The rows of a group lie close to one hidden flat surface of 13 dimensions, which may be shifted away from zero. Surfaces can cross.
In the rows, zero is written as 128.
Known rows, each followed by its group:
[135 198 130 134 110  80  84 133 109  68 143 130  61 114 118  47 129 163
 160 140 148] | K
[100 151  79 150 122 174 122 167 169 118 127  93 127 151  90  78 112 150
  92  89 190] | K
[120 126 147 102 123  87 115  81 196  81 177 139 134 104 163 160 110 134
 104  95 125] | Q
[ 97 113 145  98 123 142 117 120 128 103 114 178 140 110 153 101 182 159
 110 128 166] | K
[148 119 136 106 126 118  93 174  82 139 161 148 108 105  53 106 109  85
 153 125 145] | Q
[142 147 169 134 124 143 139 130 105  74 144 159 117  97 135 158 171 134
 116  92 165] | Q
[154  99 195 125 158 172 157 135 127 114  90 136 136 129 186  28 159  80
 142  78 145] | E
[139 111 103 142 116 148 140 148  99 145 114 140 110 121 119 130 164 109
 106 114 126] | K
[130  83 123 137 127 162 145 125 113 190 134 174 202  89 157 125 135 103
 109  94 146] | E
[111 127 107 140 152 181 144 157 117 159 115 114 160 133 130 114  98 111
 123 140 168] | T
[159 121 136 119 158 145 100 143 169 113 172 154 131 153 132 113 135  83
 116  81 146] | Q
[134 154 133 170 126  90 113  75 135 142 159 161 131  96 151 136  93 142
 134  94 115] | R
[151 171 180 186 139 104 166 127 127 143 104 159 130  61 174 153  57 138
 133 103 100] | R
[134 113 112 125 109 120 138 193 100 119 123  99  64 131 125 137 127  90
  66 116 116] | K
[129 163  97 161  96 119 149 161 106 151 196 141  86  87 104 177 137 157
 115 105 118] | E
[160 123 134 168  98  94  93 116 104 122 130 173 144  90 155 112 141 109
 109 136 117] | Q
[101 146 104 111 109 139 169  98  93 174  74 112 138 101 130  98 113 175
 172 174 132] | Q
[119 110 105 133 108 146  61 137 155 102 108 117  94 158 138 112  97 105
  57 157 148] | T
[129  97  99 118 112  72  93 131 145 136 170 207 161  74 115 143 124  78
 105  93 128] | Q
[106 112 139 120 156  97 112 113  88 128 126 155 125 108 147  91 100  95
 131 131 124] | K
[ 99 148 106 168 163 145 102  94  72 107 172 137 109 131 112  88 149 122
 156 146 162] | R
[124 127 135 121 152  92 128 124 136 101 164 113 152 147 170 140 109 104
 100 106 120] | E
[115 161 154  98 141 131 132 149 167  90 159 106  86 149 187 125 154 181
 142 187 105] | R
[128 125 116  84 126  61 122 102 135  99 156  55  96 171 125  89 103 111
 143 131  93] | K
[121 115 148 125 161 118 130  95 142  89  82 114 201 144 196  77 127 102
 126 132 146] | T
[135 123 144 132  84  73 107  85 110  97 118 110 131 119 140 133 131 142
 116 150 102] | E
[ 98 136  81 151 189 117 161 139 129 151 180 163 145 128 119 161 131 109
 146  98 121] | R
[121  94 133  86  97  83 101 102  90 143 118 186 168 109 170 151 150 128
  97 149 117] | E
[128 159 126 179 172 127 119 146 149 112 136 121  86 124 158 123  87 111
 142 188  97] | K
[127  69 162 111 104 147  92 145 137  98  93 146 123  93  50 182 122  74
 114 156 142] | T
[143 132 104 128 117 116 121 142 180 152 139 117 148 124 154 113 103 130
 134 150 108] | Q
[130  86 133  99 133 146 131 112 172 142 120 158 152 157 115 171 177 119
 117 110 119] | T
[164 152 131 198 147 137 102  86 127 143  93 181 105 129 153  88 143 119
 160 153 106] | E
[146 138 120 163  91 100 131 149  76 122 112 152 131  79 131 146 170 133
 110 146 119] | Q
[176 149 104 126 104  97 138 173 179 122 137 109 182 131 145 139 168 140
 145 158 105] | R
[ 79 126 126  83 162 154 153 162 138 113 141 162 122 100  96 157 153 134
 142 131 161] | Q
[127 137 137 145 111  84 146  65  89 100 157 104 150 119 150 151 128 127
 107  56 141] | R
[128 145 171 175 118 191 121 139 110 120 102 160 114 101 157 109 147 162
 121 150 158] | R
[130 121 123 136 113 135 163 161  77 127  78 114 141  93  68 173 159 119
 152 179 128] | T
[ 78 177 140 115 133 134 127  96 132 114 171 115 104  88 170 131  66 191
 136 156 153] | T
[132 162 109 155 124 105 106 149 166  83 193 108 148 107  71 167 130 133
 144 122 146] | R
[112 128 108 176 113 136 127 122  78 126  86 102 129 107  89 102  92 110
 112 125 160] | K
[102 115 180 178 183 189 158  94 170 101  87  98 158 133 183 121 103 132
 132 147 130] | R
[124 136 134 142 139 163 137 108 155 141 142 174  91 136 126 108 159 141
 137  71 135] | E
[141 113 174 116 117  96 117  81 154  80 143 113 141 135 217 150 130 130
  96 142  98] | E
[139 114 166 166 173 125 121 152 155 119  74 161 198 103 152  92 102  82
 147 148 121] | R
[ 89 152  71 115 161 132 117 139 160 177 185 161  76 171 150 118 108 164
 117 125 115] | K
[155 151 142 183 149 130 153 187 141 115 109 131 120 147 166 154 138 120
  89 102 106] | R
[106 125 109 102 106  99 102 143  95 145 160 180 101 109 100 122 146 151
 121 116 136] | R
[124 144 142  67 123 104 122  82 112 110 110 165  86  77  94 107 114 118
 191 163 144] | Q
[ 77 113 117 128  93 142 102 165 150 145 112 135  58  75  88 144  52 136
  91 186 120] | K
[ 98 144 112  89 142 109 116 159 130 138 125 119 114 129 140  70  90 143
 149 169 130] | K
[ 75  91 127  79 101 124  86  60  93 149 126 182  77 147 156 112 154 168
  95 136 123] | T
[ 84 182  98 120 132  61 126 113  74  80 140 133 103 131 189  98 140 163
 103 136 142] | T
[136 145 126 181 122 116 144  97 132 127 155 101 115  97 139 167  68 124
 121 117 111] | K
[150 154 120 177 154 128 111 171 118 135 156 166 147 129 162  41 136 108
 138 104 143] | E
[ 80 134 122 133 130 148 106  93 107 116 113 145 107 143 190  98 138 165
  96 162 147] | T
[ 94  72 113 159 160 150 133 113 115 116  78  82 121 172 142 132 127  76
  85 161 107] | K
[165 154 114 138 108 164 146 146 116 121 130 138  96 127  98 167 177 128
 117 109 144] | Q
[148 115 165  82  58 119 144 144 124 137 131  96  82 107 164  80 158 162
 126 137  97] | E
[118 136  83 151 162 123 126 127 119 175 159 176  96 136 115 161 115 112
 136 142 101] | E
[103 104 125  67 106 116 108 137 112 113  81 106 159 105 138  84  92 121
 115 176 159] | T
[171 150 139 156  84 131 160 185  86 140 105 141 127  60 124 136 174 143
 150 165 116] | E
[134 156 117 210 118 152  84  94 175 110 172 160 139 112 119 155 144 165
 121 119 144] | R
[ 95  88  98 178 115 113 102  75 118 160  98 167 125 126  85 160 127 123
 106 121 107] | R
[ 98 105 177 113 164 151 127 106 146 116 115 181 115 100 131  81 137 120
 166 117 142] | E
[157 161 106 150 129  80 104 106 159 139 139 155 122 103 100 142  94 121
 180 163  96] | T
[146 158 139 107 125 155 154 133 125 141 174  94 102 159 197 135 113 159
  92  83 133] | T
[203 145 155 153  69 120 131 115 173 105 115  74 124 118 186 119 128 142
 108 119 102] | K
[135 125 143 130 121 144  84  72 114 139 170 150 104 129 101 114 102 131
 133  80 152] | Q
[149 106 156  91 137 116 110 129 110  71  80 152 108 114 104 112 161  65
 147 165 144] | Q
[149 122 123 119 129 180 132 107 127 146 117 186 136 146 169 108 188 123
 100  67 171] | Q
[124 101 146 187  97 123  95 106 106 116 116 109 115 106 160  96 135 130
 128 211  85] | E
[111 129 107  75 117  74 187 117  86 135 127  96 153 121 109 154 143 144
 154 112 122] | T
[144 144 104 136 162 163 106 165 187 133 146 141 113 188 171 123 135 110
  94 127 125] | T
[114 138 121 100 140 108 143 181 130  71 111  83 104 126  70 103 157 122
 174 188 134] | K
[104 147 147 141 159  99 176 112 121 116 130 147 146  73 143 172 125 138
 172 147 109] | R
[111 113 140 101  85 118 125  97  38 154 102 167 126  78 125 116 140 146
 124 133 147] | T
[111  71 102  73 102 101 113 177 122 141 112  93 141 153 108  99 145 105
 107 160 107] | Q
[135 157  92  98 160  88 120 119 161 165 134 164  99 141 103 150  94 123
 179 152  86] | E

New rows. What belongs after each?
[ 93  83 131 155 114 168 126  91 123  89 100 114 172 132 103 159 203 137
 103 142 155] | R
[135 144 110  58 125 112 121 127  77 136 120 147  46 172 143  75 156 126
 131 118 134] | Q
[ 97 116 100  77 114 109 134 170 145 104 108  68 111 140  63  90 130 127
 148 160 138] | K
[111 131  81 200 115 181 128 154 161 133 149 119  98 176 101 130 198 168
  86  97 133] | E
[117 132 184  90 140 141 131  86 189 110 169 182  70 113 186 128 146 166
 137  94 126] | E
[137 130 127  97 180 115 134 171 103 175 168 192 108 124 178 107 115  82
 144 120 111] | E
[115  88  99 102 152  97 121 131 143 125  99 121 149 142 142  82 116  68
 124 149 117] | Q
[148  98 162 150 109 130 110 162  88 107  86 145 177 100 154  91 177 108
 114 160 135] | Q
[169 164 164 141  83  95  83 123 112 125 133 154 130  72 155  76  84 155
 147 135 129] | R
[118  92 126 123  58 123  92  52 133 106 117  97 176 120 104 115 139 158
 115 128 151] | R
[146 118 139 119  95 153 142 120 225  98 151 127 114  99 104 164 181 156
 145 137 121] | K
[ 92 122  73 115 155 160 154 132 118 190 136 110 141 137 101  96 117 122
 177 174 127] | R
[ 75  88 118 137 140  85 117  76 138 170 107 155 120 110  99 144  66 122
 140 145  86] | R
[118 167 146 175 149 117 154  79  77  79 140 104 100 114 168 141 155 147
 148 151 117] | R
[118 109 103 156 151 145  95 156 150 141 128 130 154 170 150  29 146 119
 120 119 137] | E
[102 116 109 190 123 158 122 112 106 128  70  84 141 123 113 109  71 110
  96 154 154] | K
[126 118 147  81 121 199 173 180 118 152 119  85 139 147 167 130 135 142
  89 115 156] | T
[ 92 117 128 117 162 124 123 139 160 130 121 116  87 152 138 114 106 134
 136 179  93] | R
[110  79 127  84 116 116 142  80 140 155  87 111 154 148 115 135 140 134
 154 162 101] | T
[140 122 137 156 126 106  76 148 113 125 111 160 134 116 122  71 104 103
 123 128 130] | R
[120 116  89 161 135  74 136  63 150 180 133 152 125 145 153 162 109 135
 127 114  60] | R
[114 124 149 157 131 134 122  56  75 130  74 130 119 140 186  90 158 154
 147 175 103] | T
[110 128  78  97 115 140 142 207 177 171 181 109  72 152 108 133 143 168
 129 167  88] | E
[142 141 100 182  87 108  99 108 179 132 121 107  95 140 105 175 113 168
 109 151  79] | R
[125 147 167 121  87 153 118 155 121 136 132 149  95 100 146 126 110 179
  87  86 152] | R
[170  95  90 163 115 118 144 132  78 179  85 125 105 137 113 125 169  73
 146 178  65] | K
[141 133 150 115 100  51 104 151  59 102 118 114 139  90 129  37 121 114
 148 136 129] | E
[112  83 138 131 100 149 139 175  83 166 158 113 116  75 132  49 128 119
 129 147 123] | E
[134 143 104 123  63 191 103 155 154 149  96 131 132 112 185 113 120 181
  69 173 160] | T
[140 125 155 140 117 144 104 167 182 105 115 138 179 113 179  62 168 158
 130 161 138] | E
[ 87 106 111 141 135  88 130 137  94 119 127 150 104 119  73 182 134 115
  95  90 119] | R
[101 126 140 200 164 140 112 142 132  82  97 114 118 126  82 137 117 103
 136 171 129] | R
[ 98 117 123 128  83 132 143  78 125 137 108 109 186  78 103 132  88 162
 119  99 172] | K
[108 123  93 184 171 102 112  90 115 141 144 158 146 120  96 120 115  95
 166 151 111] | R
[126 139  95 134 101  90 122 136 121 120 158 103 153  96  50 153 112 132
 155 131 135] | R
[ 95 143 104 143 153 122 181 188 116 155 141 115  88 122  91 188 108 137
 122 118 103] | R
[135 130 101 108 103 157 144  83 130 221 132 127 130 164 180 100 123 179
 141 127 104] | T
[118 112 107 113  72  97  59  91  78 116  77 170 108 129 175  77 160 147
  73 166 138] | T
[145 141 138 145 112 118 125 151  78 142 157  65 148 152 150  84  96 134
 115  95 127] | Q
[125 157  77 164 151 110 155 157  75 177 115 117  98 150 157 143 117 128
 132 198  74] | K
[ 73  88 105 165 148 136 105  65 109 136 103 116 124 130 106 102  72  97
 113 137 135] | K
[101 120 119 117 123  66 107 115 155 144 155 163 180  50  50 136  56 122
 185 141 133] | R
[116 157 140 205 150 131 114  46 170 148 160 179 131  82 151 149  80 165
 165 131 115] | R
[118 137 121  97  87 131 160 159  92 120 146 108 133 117 117 157 169 165
 102  92 155] | R
[169 140 151 141 113 111 134 101 189  91 138  87 116 103 128 125 125 127
 171 156  94] | K
[161 126  75 126 128  98 133 141  95 171 102 150 163 161 131 180 146  92
 103 134  99] | E
[149 147 121 190 178  85 159 145 158 137 110 146 144 131 170 159 125  99
 147 142  67] | R
[185 182 131 202 159 105 105 132 154  92 134 141 164 162 213 165 142 118
 107 151 104] | E
[202 182  76 178 108 101 126 155 150 144 177 101 152 152 145 126 147 134
 128 105 112] | R
[152 166 135 147 128  92 103 195 142  82 134 130 109 114 113 123 136 128
 150 186 114] | R
[136 120 150 160 108 170 138 119 147 132 154 104  73 132 158  74 154 151
 122  99 114] | E
[154 140 118 204  93 144 113  92 149 140  94 105 149 125 123  95 136 147
 131 123 122] | E
[107 136  85 139 147  71  96 163  92 170 175 130 102 122  87  82  58  98
 155 157 100] | Q
[119 140 117 140 145 154 181 123 163 151 126 125 187  96 139 159 148 154
 181 175 120] | R
[101 155 125 127 134 101 105 179 122 114 157 119  53 133  90 127  77 141
 116 129 116] | R
[ 67 106  75 104 137 112  94  74 131 159 171 108 109 151  74  93  82 131
 157 152 123] | R
[107 138 121 176 146 129 133 119 105  87 153  90 156  98  55 150 108 113
 150 126 164] | R
[144 113 143 135 118  77 112 145 185 112  79 171 145 125 161 151 167 139
 128 183  70] | R
[120 142 114 167 130 176 161 114 125 144 106 100 138 126 116 160 129 152
 138 160 129] | T
[130 143 110 121  98  84 141 128 125 158 156 106  93  83 117 149  44 129
 135 140  97] | K
[103 101 130 155 165 119 113  88 125 114 120 104 103 164 113  81 110  97
 130 119 114] | E
[161 168 121 125 105 116 165 147  98 171 131 169 120  93 184 122 156 175
 151 144  98] | R
[125 128  90 148 146  92 117 137  87 109 122 103 101 196 113 117 155 103
  90 100 117] | E
[144 152 147 217 171 148 103  79 142 130 139 181 113 110 163 101 113 113
 151 134 118] | E
[151 159 132 149 142 107  93 127 123 151 139 231 126 101 181 129 145 135
 142 166 105] | E
[ 98 142  90  95 130 117 130 155 148 158 158 176  95 105 112 141 133 153
 145 155 117] | Q
[ 91  88 212  84 125 133  73 160  85  98 154 105 131 146 124  65 130 144
 127 146 142] | Q
[119 121 172 123 110 153 156 163 129 107  92 111 143 104 141 144 122 149
  96 108 149] | R
[117 181 118 205 164 199 151 154  93 137 153 124  77 131 126 137 128 149
 124 120 152] | R
[ 80 108 127 107 141 133 110  66 149 122 114 109 107 164 167 101 111 157
 135 181 112] | T
[110 143 166 144 156 122 151 104 140 112 147 147 154  85 156 146  94 137
 135  93 140] | R
[176 115 133  98 115 123 152 152 112 179 121 112 134 134 175  56 112  98
 132  93 112] | E
[ 43  66 105 104 156 155 122 154 137 154  92 104  94 157  59 127 110 123
 131 188 121] | R
[154 137  90 126 142 122 136 166 139 168 138 119 102 177 145 101 131 103
 127 129  95] | E
